All groups share one centre, and each spreads out both ways along 14 directions, with some noise.
In the rows, zero is written as 128.
Some rows, each with its group after it:
[ 77 155 183 116 110 110 132  61 108 151  82 111  79 166 135  90 144 151] : k_274
[127 103  92 122 109 125 112  71 108 107 163 182 149 130 180 124 164 158] : k_398
[135 185 148 133 120 178 149  86 165 105 122 151  56  81 106  82 131 166] : k_377
[124 139 125 127 109 175 136  94 166 116 150 140 147 157 118 153 176 153] : k_377
[126 115 126 106 159 132 106 123 149 163  45 124 110  94 148 145  86 157] : k_377
[136 118 124 151 111 155 112  89 181  33 107 105  97  82 157 145 123 135] : k_398
[ 96 139 171 129 103 150 122 139 126 222 126 113 106 144  85 191  90 140] : k_19
[115 123  90  90 104 175 160 175 131 139 119 140 135 160 100 135 198 170] : k_899
[141 137 101 103  89  99 132 144 112 185 143 113 114 136 123 123  92 151] : k_398
[149 122 101 105 148 199 136 126 125 140 140  82 150 127  75 113 140 108] : k_899
[ 90 128 135 113  87 177 110 117 118  99 122 149 120 102 120  95 154 147] : k_19
[137 122 116 104 208  87  90  95 166 147 145 172 173 115  88 176 159 141] : k_377
[108 101 141 131 156  99  84  83 132 156  67 174 126 114 171 143  84 120] : k_899
[109 102 101 157  63 144 100  96 156 117 129 175  98 121 138 151  88 109] : k_274
[156 130 116 123 157 123 122  84 129 104 141 136 114  58 144  86 108 182] : k_398
[114 122 122  75 147 146  84 162  91 150  55 126 114 153 151  94 146 121] : k_274
[102 107 114 142 111 121 176 119  48 141 130 147 163 153 123 142 144 145] : k_19
[124 133 115 137 119 145 134 100 150  90 112 130 152 111 119 102 100 140] : k_19
[122 119 167 138 151 100  91 152 162 116 106  75 120 111 143 151  75 116] : k_274
[138 150 118 169  78 131 155 130 154  94 145  88  87 139  85 168  82 122] : k_899
[126 138 145 132 114 143 140 155 217 162 136 115 148 178 137 171 130 156] : k_899
[150 134 112 111 150 209 131 107 153 135 117 108 104  71 111  79 114 159] : k_19
[135 132 142 125 152 208 160  91 138 132 156  66 147  98  82 123 127 170] : k_899
[100 153 140 117 137 125  66 103 160  83 149 223 167 142 126  96 132 125] : k_398
[158  97 113  99 160 170 138 143 130 133  99  59 123 148 159 114 175 128] : k_398
[102 131 168 120 132 148 121  90 135 130 142 127 138  99 134 101 132 165] : k_377
[147 130 122 149 125 102 131  85 111 157 176 112 100 131 129 119  79 128] : k_19
[103 135 154 158 132 123 115 134 174  86  75 169 154 121 145 142  93 111] : k_398
[146 132 116 169 121 167 138  89 151  69 139 145 101  67 130  86  57 139] : k_398
[131 135 189 144 193  93 153 124 129 169 125 107 155 128 122 108 102 112] : k_398
[125 125  80 129  65 137 133 113 157 111 116 176  98 120 141 145 147 151] : k_377
[118  82 137 150 165 189  95  84 128 135 174  77  81 136  83 147 105 106] : k_274
[ 83  74 124 122 119 171 104 134 138 144 112 146 100  97 106 142 134 142] : k_19
[143 128 102 120 111 148 126  64 112 200 170  99  74 123  98 150 101 183] : k_377
[126 163 136 133 146 104 136  93 123 123 123 218 175 127 128 107 134 127] : k_398
[133 153 134 126 153 101 117  67 116 137 136 130  74  96 106 127 109 169] : k_377
[117  88 109 160 140 145 184 142  62 168  77 126 111 152 107 150  95 119] : k_377
[ 90  79 173 139 163  78 124 146 134 148  77 111 150 106 178 158 110 146] : k_19
[ 97 114 118 131 135 145 117  98  79 108  73 184 100 134 121 133 140 131] : k_899
[ 66  73 160 140 130 188 135 116 109 109 130  99 114  83  99 142 139 156] : k_19
[104 170 159  90 121 110 125 116  89 109  62 119 112 121 128  93 132 166] : k_274
[152 166 113 147  98 158 176 162 156 141 130 155 143 186 130 101 114  97] : k_899
[132  79 141 163 177 162 138 145 149  96  93 108 164 116 184 150 114 113] : k_274
[117 123 141 178 120 142 139 123 183 119 138 194 101 115 142  87  97  82] : k_377
[161 110 113 114 205 128  59 114 137 152 153 153 144  94 139 132  90 121] : k_274
[117  79 141 142 175 198 157 134 108 144 121  77 137 202 109 157 154 108] : k_899
[114 137 139 133  95 176 137 110 117 141 105 117  98 104 112 196 129 174] : k_19
[ 62  62 175 153  91 125 101 106  81 119 131  97 117 146 196 122 120 128] : k_19
[102 103 147 149 126 152  84  88 118 110 146 146 136 134 137 146 106 106] : k_274
[118  88 132 134 151 127  77 129 124 124 111 151 168 162 176  99 105  53] : k_377
[ 94 112 141 151 101 130 137 138 121 137 115 157 127 164 155 133 120 132] : k_899
[115 145 140 138 106  74  79  91 118  95 127 151 133  94 101 114  70  64] : k_899
[113 110 151 189 113 189 178 141 133 148  93 100  49 170 124 111  95  83] : k_377
[140 116 100 111 146 128  92 137 150 182 140 120  88 166  87 155 126  97] : k_19
[ 78 108 152 120 116 158 125 147  88 175 131 193  90  95 122 155 183 142] : k_19
[115 115 139 159 152 161 158 142 145 111 131 112 136 105  71 149 107 118] : k_274
[141  93  82 134 173 123 124 109 106 156 101 153  93 133 110 171 132 120] : k_19
[ 94 131 158 172 100 147 119 101 129 156 110 220 118 127 146 125  69  86] : k_19
[164 126 103 127 209 125  95  76 140 138 122 190 109 150 138 110 139  86] : k_19
[148 124 121 113 192 181 114 106 147 145 159 162 148 113 106  67 160 105] : k_899
[143 106  87 104 158 145 103  83 139 100 139 154 155 110 159 139 171 181] : k_398
[143 130 105 132 122 196 120 149 129 141 158 159 157 128 109 103 102  96] : k_274
[ 98 104 149 131 133 155 128  86 118 125 128 127 161 100 130 141 140 168] : k_899
[ 96 107 178 152 177 118 119 106 136 108 143 150 177 150 149 127 145  99] : k_377
[106 105 134 138 134 143  99 142 139 181 135 166 136 189 126 113  93  71] : k_398
[153 122 104 160 144 154 138  92 196 121 125 139 101 134 113 132 126 103] : k_274
[ 92  99 130 121 134 161  94 116 132 101 148 125  56 113 103 116 156 145] : k_899
[110 109 125 143  73 143 166 178 161 184 146 167 189 169 155 111 133  89] : k_398
[163 154 112 162  92 131 178  81 112 108 156 140 105 120 130  99 132  92] : k_398
[118 144 119 112 126 128 138  95 106  68 126 198 130  55 129  78 167 178] : k_899
[127 110 122 131 131 151 125 161 148 182  99 102 113 142  93 130  77  93] : k_899
[124 138 129 145 186 128 136 133  86 148  78 156  48  91  51  80  70  95] : k_377
[ 99 117 136 121 107 131  98 110 118 108  91  99 124 187 125 191 155 119] : k_398
[114 168 131 110 114 115 118  63 146 163 138 162 113 157  84 128 140 150] : k_274
[118  87 125 133 120 163  40 134 158 120 152 158 158 119 178 148  94  89] : k_274
[135 114 138 106 123 125 136 134 148 174 148  99 108  68 143  68 137 146] : k_398
[151 158 124 167 126 134 134  92 160  97 134 146 113 116 107 142  83 114] : k_274
[100 105  97  92 125 110 121 134 150 120 132  82 183 138  86  84 102 158] : k_19
[116 107 135 128 214 128  92 143 137 107 153 186 185 167 142  84 108 120] : k_398
[151 145 114 164 135 103 182 133 116 156 124 134 116 156  99 141  87 110] : k_377
[127 121 106 147 135 166 174 119  68 117 148 143 137 135  80 106 128 113] : k_377
[181 134 126 173 179 167 143 110 154 119 143 111 170 164 123 112  90  59] : k_377
[145 155 146 115 129 157 136 115 174 187 120 121 149 188 166  78 124 109] : k_274
[111 122 150 151 126 110 142 125 128  96 150  82  77 127  97 108 124 115] : k_274
[151 139 138 131 154 161 108 123 238 152 182 166 114 113 146  78 123 125] : k_899

New rows, each followed by its group:
[147 109  66 129 139 151 132 170 144 150 117 144 146 159 107 147  81 134] : k_398
[121 148 145 123  99 136 143 154 151 191 167 113 107 212 155 111 129 155] : k_899
[ 68 144 221 154 147 103 155 133 167 135 107 141  87 101 114 114 120 150] : k_377
[114 113 112 153 121 171 162 114  96 149 144 136  81 192  70 154 154 106] : k_377
[136 167 183 122 170 156 115  87 193 127 104  79 113 121  85 144 132 115] : k_398
[118 160 136 108 112 162  91 141 182 132  58 188 113  99 137 110 124 121] : k_19
[ 74  94 152 141  95 134 140 117  94 150 168 128 138 173 138 136 163 136] : k_377
[119 138 185 132 140 175 123 125  97 163  86 121 100 130 174 118 117 125] : k_19
[114 130 128 142 116 105 175  93 152 113 160 101  67 130  74  99 162 142] : k_274
[ 98 124 172 136 117 208 160 152  97 168 129 130 121 123 129 159 174 147] : k_19
[ 91 153 167 101 143 164 124 160 149 127  19 124  85 107 109 113 128 150] : k_377
[154 128 130 121 143 193 112  79 131 137 212  71 146 106  78  75 115  90] : k_899
[119 118 129 129 142 177 151 129 107 122  88 140 198 162 137 118 147  92] : k_899
[121 104 175 174 156 139 137 132 150 148 132 142 129 141 162 187 149  98] : k_19
[ 87 110 141  88  67 161  96 128 176 181 104  90 113 124 116 178 145 153] : k_398
[112 160 142 129 129 168 158 107 172 135 133 144 143 135  65 127 139 132] : k_274
[111 123 174 151 147  97 130 128 132 150 121 133 135 172 185 123 111 129] : k_899
[103  93 132 127 153  78  50 130 123 136 151 131 145 111  95 226  80 128] : k_274
[113 119 120 136 165 156 129 108 129 154 120 176  59 104  64 118 121 123] : k_377
[135 116 139 101 168 103 105 127 168 130 134  99 143 148 146 120 177 138] : k_274
[125 131 128 107 192 148 128 127 134 144 100 149  94 172 125 143 178 172] : k_899
[110 107  99 120 135 193 130 154 129 157 128 117  46 170  69 133 148 141] : k_899
[114  81 141 160 131  74 131 110 163  86 180  96 112 147 157 132 166 111] : k_274
[131 129 121 170 104 177 176 149 146 131 102 132  79 160 121 115 111  90] : k_377
[128 128 152 135 143 197 143 121 194 164  82 104 158 126 128 195 110 153] : k_19
[130  92 131 184 119 175 177  96 134 158 184 135 113 114 144  55  92 107] : k_274
[ 86 120 160 169 121 170 135  80 133 125 106 172 126 184 132 169 141 113] : k_377
[ 80 107 149 149 138 180 111  72 115 110 168 147  83 112  75 124 128 143] : k_899
[111 128 138 106  91 184  89 156 109  97 102  77 125 128 125 136 111 132] : k_274
[174 122  95 127 217 123 140  85 143 129 146 128  92 139 100 101 177 113] : k_274
[130 112 119 155 161 121 169  43 103 155 110 147  91 182 119 126 147 117] : k_274
[173 135  81 145 158 158 156 101 120 141  72 142  22 109 118 104 107 127] : k_377
[133 110 152 165 183 145 155  70  94 112 127 139 104 118 125  98 159  83] : k_398
[101 136 133 116 155 131 145  87  99 128 137 150 136 166  74 142 189 143] : k_274
[147 140 138 129 152 122 100  54  99 108 160 132 132  74 158 115 100 172] : k_274
[177 111  81 151 140 141 122 123 181 152 118 130  89 136 147 188 118 106] : k_19
[109 116 126 126 119 154 153 105 145 101 127  99  59 108  81  87 167 141] : k_274
[137 111  82 126 157 147  78 122 168 106  80 157 135 148 148 166  89 138] : k_398
[121 138 168 139 132 173 147  98 122 107 131 141 135  97 146 136 166 157] : k_19
[164 205 106 134 128 144 192  71 130 125 120 126 100 167  45 113 147 141] : k_274
[115 133 131  68 127 110  40 150 118 149  87 109 149 170 153 175 130 134] : k_274
[ 88 127 139 121 155 160 144 109  89 159 124 182 131 151  75 129 168 141] : k_377
[141 154 123 137 166 143 105  46 150 104 155 142 137 139  80  89  90 112] : k_19
[ 92  99 150 130 137 100 102 107  97 113  68 149 160 155 195 159 122 147] : k_398
[143 101  86 108 170 147 107 158  95 137 124 114 144 179 147 111 106 155] : k_398
[112 155 137 115 117 126 103  68 104 170 128 167  85 122 100  89  97 143] : k_274
[132 106 105 130 122 122 128 207 188 165 141 112 125  67  82 145  66 130] : k_274
[123 139 136 157 130 157 132 132 125 109  82 184 143 152 162  81  75  94] : k_398
[151 129  72  99 152  86  86 106 137 144 138 174 191 127 107 163 120 125] : k_377
[123 139 131 138 123 195  93  49 111 121 143 117 123 164  99 148 104 111] : k_377
[103 143 171 114 166 188 133  69 143 142  99 150 116  99 120 124 162 195] : k_377
[101  74 102 112 133  77 108 119  98 111 151 112 136 140 137  92 136 129] : k_19
[159 139 112  92 165 109  99 190 131 143 108 115 135  80 123 108  83 136] : k_274
[101 120 144 169 134 197 155 118 170 129 120 165  84  97  86 128  96 143] : k_899
[121 116 136 109 103 115 104 164 137  92  57 107 175  97 170 100 119  87] : k_899
[159 108  47 119 138 144  98 105 159 132 135 155  86 109  99  75  92 104] : k_19
[ 97 106 130 122 143 118 148  78  85 150 119 127  81 117 103 111 143 163] : k_274
[129 119 152 138 171 173 146  96 159 149 143 144 181  90 118 109 123 135] : k_899
[106 155 167 154 133 154 144  63 170 170 147 139 101 167  72 106 112 106] : k_274
[110 126 149 124 144 145 139  60  76 132  83 108 116 187 149 178 169 176] : k_377
[143 145 158 191 140 178 210 127 139 137  73 102  65 169 135 121  99 101] : k_377
[111 125 131 132 112  50 129 140 126 139 119 139  66  81 128 120 101 160] : k_377
[122 137 128 154 164 214 168  89 142 122 144 175 121 173  95 137 162 141] : k_899
[ 97 100 144 151 108 113 126 118 131 174 112 148 104 154 134 134 122  66] : k_398
[ 73 104 177 136 134 119 151 161 121 159 136 178 170 123 140 160 180 139] : k_19
[135 130 123  95 154 136  68  86 130 117 137 144 162 135 145 104 137 116] : k_377
[160 143 102 156 150 129 146 101 183  69 119  79 155 168  98 138  83 101] : k_19
[170 183 138 102 135 187 135  69 185 142 129  98  92  84  81 112 154 127] : k_398
[127 125 148 164 120 167 114  68 170  81 113 151 128 104 181 144 121 128] : k_19
[124 124  91 134  69 109 128 139 129  80 117 160 138 119 153 119 146 115] : k_899
[150 166 133 140 153  92 132 129 156 172 110 196 126 121 119 149 107 112] : k_19
[123 147 168 128 169 147 144 102 137 133 147  85 114 131  85  88 135 132] : k_274
[131 129 154 142 141 117 126  74  85 115 104 116 102 162 162 118 147  86] : k_398
